The rows of a group lie close to one hidden flat surface of 13 dimensions, which may be shifted away from zero. Surfaces can cross.
Known rows, each followed by its group:
[ 24  -2  -2  -2  18  48  26  -9 -11  22  22  -3 -23  21   2  34] -> Vobu
[-15  18 -59 -12 -17  17 -12 -25  55 -21 -20 -21  49  -2  17 -28] -> favi
[-30  37  32 -21  28  22  -3   3  25  10  14 -17  22  49 -11 -31] -> favi
[ -7  17 -39   3   6  -8 -24  32  -1   4 -29  35   0 -35 -10 -37] -> Vobu
[ -6   0 -24  -8  14  -8 -30  41 -39  11  13   4 -21   2  43  -4] -> Batub
[ -8  12 -17   1  -7 -12  -1   2 -17  -5  19  21  11 -23  12  15] -> Vobu
[ 26   6 -34  21  32  22  22   2  19 -15 -31   7 -16  12  18  -1] -> Vobu
[-20 -28   5 -58  25  13  44  -6  15  17 -28 -27 -17  10  41  25] -> zofol
[-36  41   4  20 -15 -34  19  -1  10  -9 -27   6 -12  -6  -1  45] -> zofol
[-18  18  10   5   2  -7  -8  15 -40  23  33   3  14  22  -9   2] -> Vobu
[ -7  -1  22  19  -1  31   5 -38   2  19 -19 -26 -23  26   4 -34] -> Batub
[ 28 -60   4   8   3  10   6  -3  -9   2 -11  35 -47 -13  38   0] -> zofol
[  0 -17 -15 -49 -27 -30   7  35  21   3  35  11 -21 -18  44 -42] -> favi
[-11  -2  19 -15  14  40  -2   7   8  23   5 -12  -2   3 -13  11] -> Vobu
[  9   2 -19  36   4  23 -20 -34  14 -44 -23   8  66  -3 -25 -16] -> favi
[-24  -2  18  15   7  -1  11 -26 -34  -5 -18 -20  -3 -12  16  39] -> zofol
[  9  13   6 -23  14  30 -24   5  38   5   6  12 -15  34   3 -11] -> zofol
[-21 -17  23 -19  20 -11  43  39   4  24  14 -48 -11  10  22   7] -> zofol
[-11  -7 -14  -6 -21  14  29  21 -21  16  36 -13  -7 -28  33  -8] -> favi
[ 27  -7 -16 -55  20  36  23  30 -22  -3 -27  -3 -38  16  22 -33] -> Batub
[-16 -19  49  42 -30 -13  -8 -20 -25  -7 -25  13 -19  11  -3  13] -> favi
[ 14  -5 -15   7   5   1  -7 -23  20  -8 -31 -17  15 -47 -31   6] -> zofol
[-17 -30  -1  36  13 -10  45  -8 -41   3 -26   6   9  26  19 -10] -> Batub
[ -3 -25   4  -7  12 -49 -15  29 -32   9   5   5  25  26 -13  14] -> Batub
[-41  -7 -32   0  -8  22  31 -13  16  20  -4 -12  64 -11 -11  32] -> Batub
[ 21 -21  39 -30  19 -29  21  -1   1  -1  -2 -32  -6  40 -21  -5] -> Vobu
[ 48  -7 -22  14 -18   4 -23   5 -10   0  29  -8 -25  26  13  -9] -> Vobu
[  4  42 -18 -24  40  15  20 -31 -24   3   2   2  15 -55 -33   9] -> zofol
[ -1   7  33 -15  -2 -29 -46   3  52   1  17   0 -10  26  -6  12] -> favi
[ -9  23 -19  38 -10  -6  -3  -7  -1 -17 -18  -2  27  -9 -19 -26] -> Vobu
[ 13  28 -17  52 -27   6  12 -28 -18 -15  -5 -32   0  -9 -16  16] -> favi
[-28  52   8 -28 -39  21 -12 -33  17  18 -33 -16 -13  32 -28  -5] -> zofol
[  5   2   7  33   5   1   2  10   4   0  10 -49  -1  -1  -1 -35] -> zofol
[ -9 -17   6  33 -28  46 -11   4  23   0   2  -9 -20 -12  29 -14] -> Batub
[  1  43  14  26  48 -33  12  53  10  18  63  20  10  27 -20 -19] -> Vobu
[ -7 -12   1 -40 -21  55  31 -26 -25   9   5 -25   8  -3  10 -17] -> Vobu
[ 40 -21 -21  -9  -1  -7  -8 -20 -13   3  46   6  -1  -1  15  -9] -> favi
[ -6  34 -20 -31 -12 -17  17  10  23   9  14  28  -6  -6  -7   4] -> zofol
[-20 -22   5   7 -17 -19  10  37  23  31  13 -15   2 -12 -13  42] -> zofol
[ 20 -10  15  -3 -28 -33  18 -46  10   6  36  -4   7 -26 -29  34] -> Vobu
[-29  32  27 -49  -7  14   0   9 -54 -25  -5  -8  29  -7 -17  41] -> Vobu
[ -5  31 -33   4  28   6  10  -5   5   9  18   0  34  -8 -14  -2] -> Batub
[ 18  54 -44   3 -38  -6   3 -18 -56   1  -3 -20 -35   3   2  -2] -> Batub
[ -8 -10  12  45  -3  15 -13   5 -19   6  27 -13  10  13   8  25] -> Vobu
[ 58 -11 -15 -10 -29  41 -16  18  46 -35 -10 -26   7 -23 -47  27] -> Batub
[ 30  -9 -21 -13  26  -6   7 -38   3  37   5  -1 -39 -37  -2  47] -> favi
[ -6  11 -13  22  -9  51  32   2 -11   3  29  20 -11  -4  30   7] -> Batub
[ 21  -6 -27  32   9 -36   1  16   9 -32 -13  20   3  24  28 -39] -> favi
[-21  43  31 -38   4 -11  18  18   1   3  -3 -14 -57 -20  20  -7] -> favi
[-11 -21 -28  20  24 -18   3  12  -2   6 -22  20  -8  -8  36  24] -> Vobu
[  4 -17   2  -9  -8   8 -20  -4  -3  30  -2 -24  -8  49  -9  65] -> zofol
[ 26 -23  -4  -8  40 -21  17  38 -20   1  -4  27 -10 -22 -12  -1] -> favi
[-14 -16   9  10 -21 -23 -19  24  10  14  33  18  22   3 -13   5] -> Batub
[  6 -27   2  32   9  49  -5 -17  19  20  14   8   5 -20  -4  21] -> Batub
[-27 -19  11  16 -21  13  23  32   6   6 -40 -31  -1  -8  -9   3] -> favi
[-20  28  35  22 -11   0 -20 -33  10 -17  -6   4   3   1 -11   6] -> favi
[ 16  27   9  54   9 -36  -6 -42 -24 -31  -7  -2 -29   2  22  23] -> Batub
[ 12  40 -34 -16   6 -17  26 -10 -53  -2   4   3   8   9 -16   6] -> zofol
[-21 -15  11  34 -18  18 -38  11 -21 -18  -8  13  31  18   4  18] -> zofol
[ 10 -25   8 -26  -7 -23 -34 -22  35  -4  24  -2  16 -10  -2   4] -> Batub

New rows. What belongs after each?
[-31   1  10   9   3  20  29  32  15  23 -21  -6 -10 -17 -11  13] -> zofol
[-21   1  10 -14  -4  -4  20  12  22   3 -30 -10  -8 -19 -10   3] -> zofol
[ 13  -3  22  30  27 -19 -23 -16 -33   6  15  26   5  -4 -25 -18] -> Vobu
[ 12  14 -14  -9  56  18  -4   2  -6 -35 -23  15  24   0   5  10] -> zofol
[ 18 -36 -23  13 -53   8  -7   2   1   5 -31 -37 -16   2  -7  34] -> Vobu
[ -4  16   4  -5  14  45 -26 -45  -8   9   8 -26  16   2  -8   1] -> zofol
[  8  -3 -10 -29  23   2  12 -21 -20  20  13  45 -11 -36  -1  -2] -> Vobu
[-23 -14  23  -5  -9 -10 -35 -28  31  -7  30 -13  28 -17  17  -7] -> Vobu
[-24  76 -39  -3  21  -3  27 -21  40   4  10  11  18  11   1  39] -> Vobu
[-29  23  31 -45   5  23  28 -27  15  22  41 -21  25   3 -11   5] -> Vobu
[ 10  -2  17 -14  -7 -16   0 -33 -30  27  28   8  -2  -1 -34  21] -> Vobu
[-13   8  39  27 -18 -13 -18  33 -29   8   8  11 -20  22 -22  29] -> zofol
[ 21 -10  19 -21  13  14 -24   8  22  21  25  10 -26  22  -6  14] -> zofol
[  2  -7 -15 -13 -24   2  10 -21 -24  35 -16   6  -8 -15 -34   8] -> Vobu
[ 15  16  -3  14  -4  -1 -12 -27  -6 -19 -32  11 -15 -14 -12  -4] -> zofol
[  6  11  -5   6  15  23 -19  14 -53  -9  15  18   1   7  14  -1] -> Vobu
[  1 -10  17 -11  30 -25  31  30  33 -39 -28  -9  -2 -51  18 -57] -> zofol
[-9 15 12 17  7  1  8 -2 -8 -5 19 15  5 -8  5 -8] -> favi
[ 20  27  20 -16 -15  12 -19 -20  29  17   1  26 -54  -7 -25 -25] -> zofol
[  2 -38  17 -14 -50 -28  -8  64  -8   6  -3 -31  -7   1 -27  19] -> favi
[-13  20  28 -20 -12 -20   1 -30  37   4  10 -30 -24 -17   9 -13] -> zofol
[ -1  22  33 -21  28   0  27  -4 -39 -12  34   6  22   6 -13 -26] -> Vobu
[ 17 -65  -2 -32 -18  18 -23  -3  36   7 -23 -27   4  -7  -4   9] -> favi
[  6 -45  40  16 -16 -14 -16  33 -15  -3  23  36 -33   6  27   3] -> zofol
[ 15   1   0 -28  -7 -33  -3  12  -8 -40  23  -2   9  -7  24 -11] -> Vobu
[ 17 -18  23  21  23  43  44  16  14  -4   8 -17 -16 -29   1 -34] -> favi
[  1 -57 -16 -20 -27 -22 -13  21  27 -28 -19  19  29  -7  20  -2] -> zofol
[ 37   7 -39  -1  46 -15  17  -1  21  -5  24  -9  13 -26   3  10] -> zofol
[-34  52   0 -24  36  37  36   9 -30   1   6 -56  36  27   6 -51] -> zofol
[  7  -3 -12  10  10  14   7 -16 -26  -5   1 -13  11 -22   2 -28] -> zofol
[  1   4  18 -24  53  29  13  -8 -25 -10 -13   6  -1 -26   6  -3] -> zofol
[ -2  -5   9  30  -6  39 -31 -26  19 -10 -22 -50  29  39 -13  21] -> favi
[ 11 -31  21 -35   1  18 -11 -20 -18   8   7   5 -13 -36  -1  21] -> favi
[-28 -27   6  22  -3  -5 -11   8  -9  13 -21 -17  13   2   4  10] -> Vobu
[  5  27 -27   1 -12  50  26  -4  -2  12 -31 -20 -10 -11 -24  10] -> Batub
[-16  18   5 -37 -17 -24   8  10  -4  -2  -3  51 -18  22   7  45] -> zofol
[ 37 -56 -10 -29  15   1  18  40  33   3 -12  14 -31  10  25 -33] -> zofol
[-10 -13  27 -14  20  29   0 -10   8  -9  -8  29 -17 -26  26  -4] -> zofol
[ 19  21 -43  -5  -4  -4   0   5 -12  -4  -3  14 -15   9  14  -2] -> Vobu
[  8  37  -2 -16  26  20  -7   9  19   0  29  30   0 -27 -12  -4] -> Vobu
[ 36   4  -2 -16   8  -3  -9  24   2  -7 -25 -39 -14  56 -25 -37] -> zofol
[ -6   2  -6  -5 -15   7 -31  12   2 -17 -33   0  33  21 -27   5] -> zofol
[ -2   9   9  41  16  -6 -11  -3 -26  20  20  -8   0  49  -5  36] -> Vobu
[ 12 -32  24  49 -20  13  15  13   6 -26  -1 -10 -13  -4  19 -29] -> favi
[-25 -15  28 -14   9 -11  -3  10  11  35  36 -24  10  31   7   0] -> Vobu
[ 16  -5   7  20   4  32  -2   7 -14  24 -26   7 -34   3 -29   7] -> zofol
[ 12  21   0 -18  -2  24 -57   8  -2 -28  11 -26  -3  48  31  11] -> Vobu
[-32 -17   5  12  17  15   0  24  30   9  20   0  16 -22  28  -2] -> Vobu
[ -9  26  -3 -44  -9   6  -6  18   1  -1  24 -11   8  14   4 -11] -> Vobu
[-13  27   0  16  21  48 -13  -9 -11 -19   9  29  19 -10  16 -32] -> zofol
[ 30 -41 -24 -23   3   8  24  10  -4  16  23  46 -27  -7  34 -12] -> zofol
